The first 11 rows are patterns. Each new row is the sum of 3 different patterns, raised or lowered, with some noise. Before adding, each is slid sideways (what falls off one end comes back at the other) and multiplied by a number that may be negative. Names go in the order of the patterns.
(in the rows, 128 means zero)
Known rows, each followed by the names of its patterns:
[118 102 139  96  87 116 140 125 123 145 105 121 128 127 146 145 127 158
 105 146  76 125 143 100 114  83 133 128] | Z_868
[116 110 168 126 153  79 118 108 106 157 137 130 135  95 134 124 126 117
 133 132 101 127 120 103 118 110  96 125] | Z_696
[121 115 154 126 123 140 129 123 147 116 139  93 131 114 123 128 152 117
 149 114 117 143 113 142 137 155 118 111] | Z_30
[150 130 111 149 128 125 121 148 125 125 120 139 134 141 148  96 157 114
 151 130 145 165 146 104 177 131 126 131] | Z_613
[140 145  90 128 125 112 129 126 119 134 162 140 111 125 100  97 152 124
  94 142 177 140 158 134 152 120 165 126] | Z_836
[137  85 144  79 106 124  83 111 126 129 108 114 126 120 127 144 158 154
 128 144 150 117 126  99 140 126 147 169] | Z_353
[166 123 113 142 154 136 139 137 156 122 111 141 148 127 161 120 156 127
 149 121 112 104 145 142 142 113  91 140] | Z_758
[128 118 121 118 154 118 156 111 110 152 139 152  98 134 118 122 166 102
 146 148 146 121  99 139 136 162  94 146] | Z_427
[123 121 144  93 119 152 145 116 138 115 124 157 153 139 114 118 131 158
 155 122 163 129 141 162 133 122 127 122] | Z_874
[132 157 138 126 146 147 163 139 127 116 142 129 101 104 140 148 116  93
 130 127 113 122 118  98 138 115 123  77] | Z_583
[113  97 111 148 106 143 114 139 155 154 131 137 130 139 152 132 124 132
 121 141 137 115 108 152 160 142  93 109] | Z_745

New rows, each followed by the names of its patterns:
[ 75  87 126 109 109  70 109 101  99 122  40 110  93  83 124  84 120 102
 137  89  56  95 117 128  81 114  82  85] | Z_427 Z_874 Z_745
[116 106 104 130 142 122 127 142 112 183 152 174 130 180 107 149 126 102
 132 100 104 121 112 129 125 147 121 120] | Z_836 Z_427 Z_745
[169 111 169 138 136 126 184 154  95 167 155 133 160 147  97 142 138 133
 198 175 153 118 145 157  87 181 160 132] | Z_868 Z_696 Z_874
[141 143 141 165 124 151 149 115 152 120 167 104 144 121 129 136 181 132
 116 147 125 155 187 141 148 138 152 135] | Z_30 Z_427 Z_745
[117 123 131 133 145  92  97 120 116 165 107 127  87 121  83  93 115 123
  81 135 131 127 122 123 134 125 134 109] | Z_30 Z_613 Z_874
[150 139 172 125 172 143 149 100 148 153 164 158 162 166 152 158 152 142
 163 159 152 125 161 169 147 124 144 145] | Z_30 Z_758 Z_583
[ 67 126 111 154  67  99  88 133 130 111 161 119 120 106  85 147 113 104
  63 110  89 117 122  77 112 129 117  96] | Z_613 Z_427 Z_745
[136 131 145 145 115  97 177  92 100 109 143 134 121 157 134 114 133 120
 149 116  87 109 131 126 140  95 114  98] | Z_613 Z_874 Z_745
[ 75 112  91 110 123 129  83 112 138  75  78  85 133  84 137 153 100  78
 134  57  39 126  30 104  62 109  52  68] | Z_613 Z_836 Z_353
[114 153 148 115 155 162 149 141 173 115 163 149 158 117 148 187 167 160
 137 116 163 186 162 113 162 147 121 150] | Z_758 Z_427 Z_874
[116 123  93 148 141 149 139 150 106 128 118 148 137 121 150 139 130 123
 130 174 164 151 186 151 163 123 145 171] | Z_868 Z_353 Z_745
[191 161 146 133 140 181 134 127 163 146 143 170 192 170 138 145 153 146
 175 157 159 144 140 140 153 123 155 119] | Z_868 Z_874 Z_745
[ 62 141 177 131 134 104 127  93 178  75 133 101  79  97  64  61 150  81
 104  93 122  88  71 110  73  63 145  99] | Z_613 Z_836 Z_745
[ 94 141 131 140  78 131 113 119 109  76 106 130  92 115 126 116 120 155
 116 107 121 109  80 121  96  84 119 139] | Z_836 Z_583 Z_745
[ 86 137 140 103 143 101 163  99 106 119 161 137  74 115 141  90 120 168
  99 139 130 144 160 175 135 160 110 152] | Z_868 Z_696 Z_745
[147 147 150 158 171 155 162 168 164 149 165 157 181 150 169 156 127 172
 147 155 162 155 158 124 137 198 130 175] | Z_868 Z_613 Z_874
[155 149 170 142 154 169 169 129 152 157 129 192 151 176 160 155 150 160
 120 158 127 196 162 151 192 146 174 152] | Z_868 Z_30 Z_836
[104 121  90 126  85 125 104  99 128 119  88 101 126  65 100 108 115 132
 113  97  88 129 104  88 107  69 130 119] | Z_836 Z_427 Z_874
[129 184 129 148 179 128  91 165 151 111 106 159 129 158 138 133 120  90
 144 179 110 177 142 147 176 160 103 171] | Z_30 Z_613 Z_353
[139 137 113 161 124 135 163 161 155 123 127 146 154 167 108 193 145 160
 187 158  99 147 131 134 110 135  99 113] | Z_30 Z_836 Z_874
[116  80  94 102 121 136  72 149  82 136 116 139 140  94 148 130 107  85
 137 178 145  95  67 152 103 122 109 120] | Z_868 Z_758 Z_427
[149 191 192 149 124 144 169 151 115 110 150 174 146 114 127 121 103 128
 140 129 126 142 136 177 160 169 158 142] | Z_758 Z_583 Z_745
[126 121  72  99 117 125 150 174 121 173 159 148  84  87  99 185 103 173
 113 147 184 132 144 134 157 150 130 138] | Z_836 Z_353 Z_583
[122  83 125 119 102  99 121 133  98  90 109 124 120 116 132 130 110 119
 111 103 123  88 100 108 112 118  85  77] | Z_30 Z_613 Z_745
[114 152 173 166 152 154 159 161 153 183 159 149 166 172 140 174 156 166
 132 179 168 154 139 136 113 145 135 131] | Z_836 Z_353 Z_583
[120  93 102 116  84 118 110 110 122 120 122 114 130 109  97 103  92  59
 117 102  67  93 147  99 114 124 136 116] | Z_836 Z_353 Z_874
[173 138 190 196 150 202 190 136 151  77 155 175 139  96 176 157 125 138
 143 155 160 188 170 134 180 198 199 126] | Z_353 Z_427 Z_583
[172 123 149 152 139 184 137 133 126 148 198 144 156  84 166 133 127 163
 171 134 149 155 125 181 161 155 143 176] | Z_30 Z_427 Z_874
[133 127 114 149 127 128 155 113 137 105 139 152 158  74 173 120 116 100
 137 158 109 158 122 121 153 149 136  98] | Z_613 Z_427 Z_583
[137 102 153 172 158 138 169 142 157 177 151 175 188 149 189 151 163 112
 146 185 126 153 124 143 139 164 122 170] | Z_868 Z_30 Z_874
[ 87 107 131 104 111  94 116 144 136 117 151 130 117 130 121 104 109 124
 120 128 161 130 139 107 122  67 101 117] | Z_836 Z_353 Z_427
[ 97 119 146 122 136 124 127  90 150 101 128 131  87 132 125 118 106  94
 112 139 125  94  91 117  89  84 122 105] | Z_836 Z_758 Z_583
[149 119  99 123 111 103 155 123 139 142  75 189 124 113  94 138 175  78
 157 142 149  98  88 136 134 133 119 128] | Z_613 Z_758 Z_427
[165 157 166 129 156 135 172 149 139 114 167 168 167 140 144 103 125 177
 146 127 136 184 171 171 147 155 120 173] | Z_30 Z_836 Z_874
[114  74 104 138  56 121 134 132  45 128  75 107 105  70  76  81  86  53
  90  86  71 129 105 115  99  86 160  87] | Z_836 Z_427 Z_745
[161 119 139 114 121  96  86 124 137  99 174 143 108 181 112 129 125 153
 134 102 115 137 105 112 102 140 102 115] | Z_613 Z_353 Z_874
[129 136 150 149 187 141 153 137 146 172 136 143 142 156 197 194  93 139
 105 160 129  68 117 136 127  95 116 146] | Z_353 Z_758 Z_583
[ 80 122  96  88 122 126  98  78 110 148 127 108 130  74 151 131 116  96
 130 177 113  52 143 107  86  86 109 110] | Z_613 Z_758 Z_583
[101 137  43  72  89  74 125 100  71 115  87 118 119  82 121  85 152  90
  94 102 107  71 129  83  82  74  92 146] | Z_696 Z_613 Z_874
[128 179  59 126 109 183 133 145 166 104 133 125 102 180 137 128 101 137
 102 116 178 100 149 179 151 126 126 126] | Z_696 Z_836 Z_427
[187 209 182 157 134 161 126 199 172 117 134 208 141 177 159 141 141 191
 159 164 161 121 167 172 140 151 165 170] | Z_836 Z_353 Z_745
[113  83  53 116  85  90  94  76 102  84 112  82 104 123 102  95  61 113
 106 123 116  88 134 100  89  92 106 128] | Z_427 Z_583 Z_745
[120  47  34 125  44 151  73  99 105  91 128  84 121 115 171  99 112 165
 138  97  79  80  92 113 151 120 122  58] | Z_868 Z_353 Z_427
[181 145 174 151 137 181 176 203 166 171 145 169 155 181 193 154 161 147
 160 138 157 169 142 151 138 133 159 163] | Z_868 Z_696 Z_427
[160 148 160 148 167 156 187 137  92 127 141 213 154 197 179 117 145 124
 146 159 129 127 138 156 136 133 163 137] | Z_696 Z_30 Z_745
[109 141 147 137 157 147 126 149 147 148 123 141 151 124 156 146 119 121
 147 117 134 115 146 128 151 134 101 141] | Z_696 Z_613 Z_874
[152 110 127  68 121 122  98 103  75 112 133 135  85 118  73  83  89 121
 135 108 125 107 115 124 128 138 134 106] | Z_868 Z_613 Z_745
[115 129 112 175 157 141 166 132 154 171 155 121 141 182 171 105 128 143
 170 171 120 112 151 142 133 120 124 152] | Z_613 Z_758 Z_583
[154 148 148 155 158 154 173 127 157 153 159 155 169 163 113 175 161 148
 162 140 126 166 100 195 120 219 159 149] | Z_868 Z_696 Z_30
[163 136 139 161 127 166 142 168 175 155 164 167 141 171 156 127 148 149
 204 173 154 152 127 185 170 155 137 162] | Z_696 Z_613 Z_758
[143 160 136 126 154 153 163 177  89 153  90 159 152 129 104 135 168 153
 138 132 153 155 156 127 151 163 127 140] | Z_696 Z_836 Z_758
[148 144 114 190 225 157 102 115 134  91 163 171  79 196 173 163 195 183
 193 147 182 138 205 157 114 161 145 156] | Z_836 Z_427 Z_745
[118 109 121 112 114 121  65 138 138 147 139 141 146 139 151 100  94 114
 122 117 101  97 106 151  90 111 138 102] | Z_427 Z_874 Z_583
[105 133 137 130 179 161 121 148 110 134 125  87 134 134 133 134  99 144
 124 160 161 156 114 125 134 140 141 114] | Z_30 Z_353 Z_874
[ 83  97  90 106 102 105 118 102  92  91 125 125 108  95 104 141  96  96
 112 113 126 141 107 108 121 144 106  89] | Z_696 Z_30 Z_583
[157 119 106  91 148 129 108 126 140 154 117 144 116 127 158 154 154  93
 111 125 187 176 124 202 142 123 167 131] | Z_427 Z_874 Z_745
[140 143  91 130  96 134  69 168 195 123 148 151 140 126 121 106 122 104
 148  71 148 130 150 164 107 114 156 102] | Z_30 Z_836 Z_583
[142 130 163 103 154 123 170 136  81  96 138 107 103 110  90 164 114 110
 102 128 116 102 100 128 101 111 147  97] | Z_613 Z_836 Z_583
[185 182 145 175 140 183 163 143 132  91 171 163 179 115 162 131 140 163
 172 183 150 182 138 157 210 135 176 201] | Z_868 Z_758 Z_427
[153 136 174 158 143 138 163 190 149 138 164 166 151 172 159 149 131 191
 129 132 141 150 128 118 111 143 120 137] | Z_868 Z_613 Z_583
[137 112 124 126 115 189 121 144 166 168 185 118 123 125 125 177 102 124
 171 152 119  70 149 155 160 113 126 114] | Z_30 Z_427 Z_583
[176 173 126 182 161 157 184 180 105 213 153 116 146 133 191 111 219 154
 108 185 167 167 129 145 184 167 148 170] | Z_868 Z_613 Z_427
[132 154 113  81 133 114  72 101 135 108 134 107 103 104 133 139 150 107
  90 106 116  97 116  97 100 122 116 118] | Z_30 Z_874 Z_745
[163  99 123 126 153 203 165 126 148 159 112 165 131 135 116 136 171 126
  89 125 104 131 121  43  94  86 109  77] | Z_868 Z_353 Z_745
[132 152 144 184 162 191 146  98 173 150 138 136 134 164 153 137 123 180
 138 166 166 156 174 153 171 124 200 182] | Z_427 Z_874 Z_583
[104 144 143 120 141 119 116 119 124 147  82 129 159 166  83 154 103 116
 139 129 137 101 127 115 137 152 124 171] | Z_427 Z_874 Z_745
[179 147 136 132 140 116 121 128 124 100 177 124 129  79 130 236 178 162
 203 177 166 186 135 121 146 147 115 153] | Z_836 Z_583 Z_745
[ 86 130  60  98 137  95 106 113 129 131 122 118 114 106 159 125 145 101
 128 111  92 113 121  72 135 150 145  80] | Z_613 Z_353 Z_745
[104  78 124 180  94  78 132 104 121  78  74  73 103  76 107 112  75  71
  92  53 116  59  83  95 123 114  94  78] | Z_353 Z_758 Z_745
[116  99 101 129 113 115  96  99 156 141 129 119 157 150 139 123 121 101
  67 121 127 109 141  88 105 137 170 142] | Z_836 Z_874 Z_745
[ 68 148 102 126  56 132 131 101  98  67 142 100 101  99 151  75  79  93
 131 124 114 122  91  96 120 132 134 127] | Z_868 Z_30 Z_758
[144 103 129  87 129 138  81 136  63 170 132 153 122  94 120 109 113 135
 145 124 116 103 108 155 107 157 138 149] | Z_30 Z_427 Z_874
[157 156 144 184 144 139 133 166 156 167 158 109 150 165 150 168 170 130
 159 177 179 125 155 156 148 134 165 114] | Z_30 Z_836 Z_874
[150  91 112  59 159 135 137 157 169 144 141 207 124 160 189 136 139 141
 166  96 121 147 116 182 143 119 136 204] | Z_836 Z_353 Z_427
[113  73  88  91  65 150  68 108  44 113 119  88  88 141  89 152 107  89
  73 139 138  79 103 130 120  96  76 122] | Z_613 Z_583 Z_745
[151 193 145 135 157 122 160 146 113 149 122 174 153 136 151 157 179 134
 154 145 147 148 171 148 139 133 168 183] | Z_868 Z_696 Z_745
